There are 4 ways to turn a row about zero (a turn may also mirror it). The second row of each pair is the first, turned, with some noise. The first 36 pairs use one turn. New pairs use 3 turns, one after the other, and a turn may come again.
(in the rows, 128 means zero)
Some pairs, each with its turns in order after it:
[117  85 114  90 177 164 104 167]
[132 128  78 178 162  76 110 125] : Gizas

[138 121 176 127 169 164 182 119]
[151 105 129  78 174  90 131  93] : Gizas

[121 165  79 123 147 188 127 105]
[145  97 105 133  66 129  96  91] : Zazu

[198 144 160  86 113 193 137 167]
[ 96  83  76  95 180 107 182 162] : Gizas

[138  82 113 119 159 129 133 116]
[140 134  78 119 139 129 152 146] : Radeg

[ 99 173 152 147 124 144 134 153]
[148 118 130  89 131  81 134 103] : Zazu

[127 159 143  99 142 141 102 150]
[140  99 150 107 109 152 146 148] : gav

[146 150 108 166 141 187 100  98]
[ 53 148 119 146 165 131 119 132] : Radeg

[117  93 148 120  74 128 103 114]
[ 79 120 153 165 147 104 132 139] : Zazu

[104 109  94 166 102  94  94 121]
[ 93  97 164 130 150 162 151  95] : Zazu

[177 122 107 149 145 127 135 152]
[165 129 128 128 151 165  99 130] : Zazu

[142 145  58 136  80  80 146 138]
[119 161 178 134 131  53 103 150] : gav

[156 126 141 144 123 100 168 116]
[139 165 162 112 131 143 119 153] : Zazu

[139 136 127 160 108 119 148  95]
[119 127 126 148 170 111 102 125] : gav

[129 113 141 120 136 152 118 120]
[120 126 126 140 152 116 137 112] : Gizas

[133  87 134  63 147  95 153 149]
[177 152 140 158  74 126 153  92] : gav

[132 173 141 161 105 134  91 171]
[115  83 135  67 137 107 121 151] : gav

[108 153 184 138 100  99 112 112]
[152 126 168 160 125  87 108 101] : Radeg

[110  89 150  99 125  98  97 129]
[112 111 126 147  84 123 152  89] : gav

[134 131 113 124 139 192 169 117]
[ 70  98 104 106 124 120 130 157] : Radeg

[ 81  97 162 145  98 116 142  71]
[158  76 125 152 172  75 126 114] : Radeg

[124 152 135  84 130 193 146 122]
[152  77  98 133 158 129 168 111] : Gizas

[129 124 145 143 123  66 127 190]
[130 186 112  98  98 112 111 171] : Gizas

[ 78  79 158 106 176 127 145 119]
[153 111  88 104 127  78 183 107] : Radeg

[134 115 121 159 126 162 136  85]
[119  99 178 137 147 124 132 106] : Gizas

[102 102 164  80 159 178 127  98]
[139 118  98 147 171 104 149  57] : Gizas

[165 151 145 140 129  88  96  88]
[110  93 174 140 153 137  98  93] : gav

[123 121 135  89 138 141  92 150]
[125 137 119 148  97 142 167 109] : Radeg

[149  74 157 103 108 147 140 183]
[129 167 103 170 187 102 105 138] : Zazu

[102 107 124 124 142 144 153 163]
[147 158  97 113 114 122 157 135] : gav

[161 180 111  81 141 158 138  86]
[126  62  96 116 152 179 130 109] : Gizas

[115  83 103 143 110 128 135 183]
[122 151 126 153 182 137 124  81] : Zazu

[ 89 154 172 100 137  97 132  93]
[107 137 127  99  96 100 181 163] : Zazu

[140 139 151 160 139 184  83 139]
[ 69 158 110 155 125 124 113  85] : Radeg

[132  70 117 113 154 145 105 122]
[110 154 107 134  83 159 117 106] : gav

[127 150 105 134 122 174 119 140]
[ 75 122 133 127 127 152 127 121] : Radeg

New pairs, each followed by its turns in order:
[ 97 136 122 138 145 166 119  86]
[148 162 118 146 111 149 147 168] : Radeg Radeg Zazu

[118 169 133 146 132  80 140 166]
[ 88 137 126 140 169 136  79 138] : Radeg gav Zazu

[136 126 151  79 142  68 163  92]
[ 46 148 106 103 122 158 120 111] : Radeg gav Gizas

[130 143 133 182 164 105 127 189]
[ 81 128  82 104 126 101 173  96] : Gizas gav Gizas

[140  65 101 156 149  63 132  88]
[ 90 143 127 159  58 181  88 113] : Zazu Zazu Gizas

[117 155 163 195 166 127 160  94]
[143 126 175  99  77 108  95 181] : Zazu Zazu Gizas

[110  90 104 161 123 166 177 203]
[121 196 123 110 143 146  72  64] : Radeg Radeg Zazu

[108 135 101 121 157 129 108 162]
[125  97 148 141  96 143 155 131] : Gizas gav gav

[117 171 134 159 107  94 180 150]
[183 144 131 101 116 142 115 183] : gav Zazu gav

[155 125 173 168 123  92 148  97]
[ 76 140 164 122 121 149 155  85] : Radeg Gizas Radeg

[ 96  75 180 157  99 168  72 136]
[ 65 115 171  82  78 104 100  93] : gav Zazu Zazu

[133  72  88  70 153 152  83 148]
[ 88 143 108 101 130 111 220 126] : Zazu Radeg Radeg

[108 143 138  64  97 127 118 179]
[119  81 119 149 170 160  74 136] : Gizas Zazu gav

[113 156 136 182 143  90 161 123]
[126 190 139 173 124 140 121 149] : Zazu Gizas gav

[107 146 111 115 140 137 182  98]
[ 81 102  83 130 144 145 123 123] : gav Zazu Gizas

[142 182 175 115  93 122 123 186]
[196  91 143  86 127 119 167 101] : Radeg Gizas Gizas

[138 134  94 102 103 145 105 146]
[159 110 122 107  98 129 137 161] : gav Gizas Gizas

[ 93 143 120  76 171  72 143 120]
[108 109  64  99 130 117 135  69] : gav Gizas Gizas

[164 100 160  58 110  89 174 129]
[171  78 157  86  94 159 138  73] : Radeg Gizas Radeg

[137 132  65  84 147 149 106 106]
[204 146 117 148 117 152 128 117] : Radeg gav Zazu

[151 126 134  65 172  77 157 118]
[102 145  54 107 134 125 108 180] : Zazu gav Gizas

[136 138 131 165 102  99  83 124]
[115 151 167 100 127 130 165 156] : Zazu Zazu gav

[112 122 118 124 137  66 116 118]
[142  99 132 176 137 158 121 139] : gav Gizas gav

[123 119 134 172 158 121 140 125]
[124  93 138 125 113  98 144 148] : Radeg Zazu Gizas

[125 130 122 145 143 180 111  61]
[144 149 139 187 130 159 148 174] : Radeg Zazu gav

[105 125 156 155  69 152 129 158]
[ 86 152 128  88  85 128 104 155] : Zazu gav Zazu

[197 149 159 161 131  94 201 115]
[191  66 115 190  92 109 127 116] : Radeg gav Radeg

[111 162 137 102 111 163 105  62]
[ 83 149 176 154 121 179 156 122] : gav Zazu gav

[168 105 131 108 118 138 101 155]
[118 127 181 141 154 110 133 143] : gav Radeg Gizas

[169 126 198 110 150  73 157 155]
[ 70 218 121 119 119 113 137 113] : Radeg gav Gizas

[125 154 131 205 117 124 165 152]
[ 87 116 131 116 173 121 187 166] : Zazu Gizas Radeg

[137 172 108 115 111 169 132 127]
[127 124 116 176 110 152 134  91] : Gizas Radeg Zazu

[156 126 128  81 172 102 154 120]
[159 106 159  95  78 118 128 124] : Zazu gav gav

[ 97 127 161 134 143 169 120 183]
[125 101 112 147 118  65 164 152] : gav Radeg Gizas

[120  92 156 107 126 109  97 116]
[116 167 130 132 108 151 158 103] : Radeg Radeg Radeg

[162 142 120 127  91 118 100 123]
[162 158 127 143 125 140 138  93] : Gizas gav Zazu

[106  87 162  98 155 168  92 120]
[155 149  68  98 149 139  87 128] : Gizas Radeg Gizas

[159 194 133 106 117 105 123 162]
[104 118 167 173 120 156  90 157] : gav gav Zazu

[180  56  86  51  91 123 169 110]
[ 74  86 142 110 185  52  65  98] : Gizas Radeg Gizas

